The rows are grouped in 2 different ways at once. Each group adds its own fixed numbers to the row, and there is some noise. The rows also spread widely along 2 directions, which tell nothing about the answers.
Some rows, each with its group in each grouping after it:
-193 118 44 -85 -80 8 -222 -14 413 175 215 101 -112 -244 -201 17 -344
 -178 69 -346 -161 88 -20
Z266 (1)
-157 -178 200 156 -37 162 -237 -129 406 262 246 126 -205 19 108 -34 -344
 7 8 -248 -198 5 -174
Z870 (1)
-167 152 74 -47 -85 148 -154 -22 362 186 175 64 10 -212 -118 97 -243 4
 -16 -246 -287 19 -43
Z266 (2)
-110 -8 201 49 -117 146 -206 -143 381 -5 10 160 18 -34 -91 81 -326 -103
 194 -263 -103 -37 -202
Z611 (0)
-234 -21 136 27 -65 46 -121 20 317 130 136 36 -99 -162 -17 -78 -235 -110
 106 -252 -138 -67 -159
Z870 (3)
-111 -61 213 106 -124 197 -217 -166 373 18 -18 150 -22 -4 -57 96 -347
 -28 155 -229 -111 -30 -222
Z611 (0)
-267 122 27 -48 -169 42 -130 -25 410 86 85 1 -90 -222 -158 26 -335 -154
 168 -306 -116 -31 -159
Z611 (2)
-215 145 60 -139 -93 36 -171 44 361 134 66 57 107 -302 -205 37 -202 -216
 62 -252 -196 -30 19
Z266 (3)
-222 146 147 -31 -106 -33 -37 -4 335 17 379 74 -207 -80 -103 -136 -364
 -19 226 -388 0 51 -203
Z870 (0)
-157 -24 88 -55 -124 12 -248 -79 444 89 31 133 -11 -199 -192 25 -375
 -216 193 -326 -95 -2 -147
Z611 (1)
-239 162 57 -7 -68 121 -154 -84 384 241 258 24 -328 -108 -62 121 -352 -1
 -6 -190 -196 60 -88
Z266 (2)
-180 101 84 18 -77 183 -181 -54 370 231 157 69 -130 -165 -53 152 -269 -4
 -43 -178 -291 28 -69
Z266 (2)
-176 -170 256 210 -96 205 -253 -274 449 77 74 135 -525 218 40 119 -494 4
 130 -110 39 -8 -261
Z611 (0)

New rows, each followed by its group in each grouping:
-179 40 133 -23 -9 162 -232 -5 336 135 -30 91 116 -233 -99 127 -213 -137
 -11 -187 -259 -42 10
Z266 (3)
-199 -136 161 134 -48 96 -194 -136 396 239 323 127 -347 -18 32 -40 -396
 -13 64 -260 -114 45 -207
Z870 (1)
-241 -72 93 8 -144 -7 -239 -172 469 119 105 112 -351 -94 -158 5 -473
 -209 167 -274 8 25 -161
Z611 (1)
-174 112 132 -31 -123 9 -144 -77 370 -29 110 132 -24 -97 -193 -7 -371
 -171 243 -345 5 2 -192
Z611 (0)
-221 75 86 -55 -88 -94 -134 -10 378 133 349 96 -190 -169 -134 -135 -379
 -132 143 -409 -79 58 -177
Z870 (1)
-188 57 97 -73 -117 -43 -130 76 365 154 302 104 86 -253 -122 -121 -278
 -162 152 -449 -198 46 -141
Z870 (1)
-215 101 102 36 -41 163 -164 -75 374 228 177 72 -287 -114 -35 132 -306
 28 -62 -166 -212 11 -50
Z266 (2)
-202 -41 130 35 -70 24 -168 -42 387 178 269 109 -94 -127 -35 -92 -320
 -109 112 -357 -172 14 -157
Z870 (1)
-288 143 90 -87 -80 -129 -71 67 338 63 255 -12 -231 -199 -136 -157 -293
 -183 164 -319 12 -6 -172
Z870 (3)
-148 -60 100 97 -116 229 -216 -103 400 117 -10 62 34 -121 -16 144 -267
 -44 22 -205 -250 -84 -162
Z611 (2)
-242 209 36 -186 -100 -216 -56 121 371 98 384 74 31 -327 -236 -202 -307
 -232 247 -495 -83 85 -141
Z870 (1)
-142 36 228 89 -85 104 -117 -61 295 75 279 140 -117 12 25 -66 -287 53
 147 -289 -101 25 -225
Z870 (0)
-122 22 111 -27 -58 135 -265 -14 375 201 104 165 201 -271 -155 102 -267
 -129 20 -319 -327 26 6
Z266 (1)
-232 6 71 77 -134 98 -173 -132 430 134 86 24 -357 -42 -91 67 -378 -86 87
 -202 -77 -23 -224
Z611 (2)
-182 119 164 13 -37 133 -177 -105 364 99 201 170 -127 -63 -117 94 -348 8
 95 -249 -120 63 -87
Z266 (0)
-223 175 52 -36 -83 109 -123 -24 368 187 196 57 -67 -208 -113 118 -252
 -13 -39 -224 -272 46 -57
Z266 (2)
-135 87 180 -13 -75 102 -68 4 309 52 262 146 133 -133 -9 -58 -232 10 176
 -353 -197 -7 -183
Z870 (0)
-166 67 164 -9 -133 53 -161 -65 402 -23 51 150 -14 -78 -141 26 -354 -123
 255 -299 -56 13 -216
Z611 (0)
-204 -22 72 -30 -134 2 -234 -100 447 98 77 108 -176 -141 -211 -17 -433
 -238 187 -321 -40 20 -162
Z611 (1)
-280 79 41 -7 -157 20 -144 -133 424 116 140 8 -440 -88 -130 26 -445 -100
 116 -209 -30 -35 -226
Z611 (2)
-218 -119 142 203 -45 235 -146 -154 380 240 288 38 -389 64 160 22 -321
 136 -29 -154 -219 -19 -258
Z870 (2)
-221 -4 113 104 -77 138 -112 -89 372 214 310 -10 -334 -30 93 -28 -293 88
 16 -209 -194 -24 -246
Z870 (2)
-182 199 155 -15 -81 53 -151 -72 377 73 246 134 -200 -84 -186 50 -372
 -40 115 -280 -92 85 -59
Z266 (0)
-81 139 49 -149 -85 38 -215 81 355 176 98 176 496 -385 -244 41 -186 -192
 84 -403 -366 26 64
Z266 (1)
-237 292 2 -224 -116 -182 -138 57 402 137 307 96 -196 -327 -367 -60 -412
 -248 175 -408 -39 153 -41
Z266 (1)
-188 158 187 15 -66 78 -159 -100 367 85 247 154 -279 -33 -109 76 -399 -7
 108 -245 -65 74 -71
Z266 (0)
-268 -49 112 14 -118 33 -206 -88 420 47 -60 15 -275 -109 -146 36 -383
 -257 135 -194 16 -82 -210
Z611 (3)
-146 -23 205 81 -107 147 -207 -162 391 32 33 139 -86 -11 -44 89 -383 -64
 185 -231 -44 -11 -226
Z611 (0)
-225 174 28 -104 -177 -9 -113 0 398 51 94 16 13 -236 -203 -19 -312 -175
 180 -325 -137 -26 -153
Z611 (2)
-181 202 165 -60 -100 -20 -11 44 296 18 315 108 92 -170 -129 -153 -253
 -46 217 -430 -91 29 -195
Z870 (0)
-208 -93 104 72 -140 12 -254 -175 470 131 94 125 -396 -24 -106 24 -487
 -202 105 -239 18 32 -194
Z611 (1)
-251 57 135 11 -152 -3 -149 -160 418 -15 132 114 -373 10 -164 3 -463
 -118 254 -267 135 26 -261
Z611 (0)
-158 -54 198 130 -111 146 -212 -201 399 23 23 125 -222 61 -60 85 -417
 -40 151 -220 -32 -11 -236
Z611 (0)
-169 273 122 -115 -123 -103 -12 138 304 -32 320 75 257 -239 -185 -175
 -207 -117 239 -494 -118 56 -157
Z870 (0)
-161 -223 160 136 -100 180 -335 -218 455 175 2 136 -231 -5 -45 118 -439
 -123 60 -201 -116 -42 -219
Z611 (1)
-161 -24 119 9 -63 26 -188 -6 368 170 250 103 75 -170 -34 -79 -279 -91
 111 -368 -239 -8 -126
Z870 (1)
-251 -49 116 -7 -122 67 -229 -62 373 34 -74 27 -150 -126 -134 31 -318
 -251 136 -167 -56 -96 -185
Z611 (3)
-156 -6 181 71 -133 138 -207 -139 395 33 51 114 -51 -31 -96 65 -373 -92
 189 -253 -58 -29 -206
Z611 (0)
-232 262 33 -89 -89 37 -95 -13 396 173 248 14 -250 -228 -192 65 -329 -53
 34 -257 -164 85 -43
Z266 (2)
-175 -42 79 -29 -136 26 -248 -100 457 94 42 109 -30 -164 -181 26 -385
 -239 169 -316 -110 -12 -151
Z611 (1)
-193 1 59 -70 -144 -25 -214 -83 449 67 85 116 -65 -193 -215 -12 -417
 -267 191 -342 -53 31 -150
Z611 (1)
-194 17 69 36 -147 107 -182 -111 419 110 56 19 -153 -119 -87 58 -338 -61
 73 -194 -185 -32 -185
Z611 (2)
-143 -138 121 43 -117 121 -244 -119 433 122 -15 168 39 -145 -110 41 -372
 -192 137 -284 -202 -63 -155
Z611 (1)
-267 45 147 -10 -63 -5 -116 50 315 99 170 10 -102 -190 -73 -91 -235 -118
 114 -254 -110 -74 -162
Z870 (3)
-162 74 86 -48 -59 64 -237 -24 413 205 154 152 -38 -204 -210 54 -339
 -161 39 -312 -224 88 -17
Z266 (1)
-133 76 189 9 -115 105 -100 7 317 35 242 138 177 -111 -3 -45 -224 35 161
 -375 -201 -4 -185
Z870 (0)
-175 -74 104 17 -131 25 -255 -127 450 133 56 103 -197 -92 -135 33 -446
 -218 166 -280 -64 9 -165
Z611 (1)
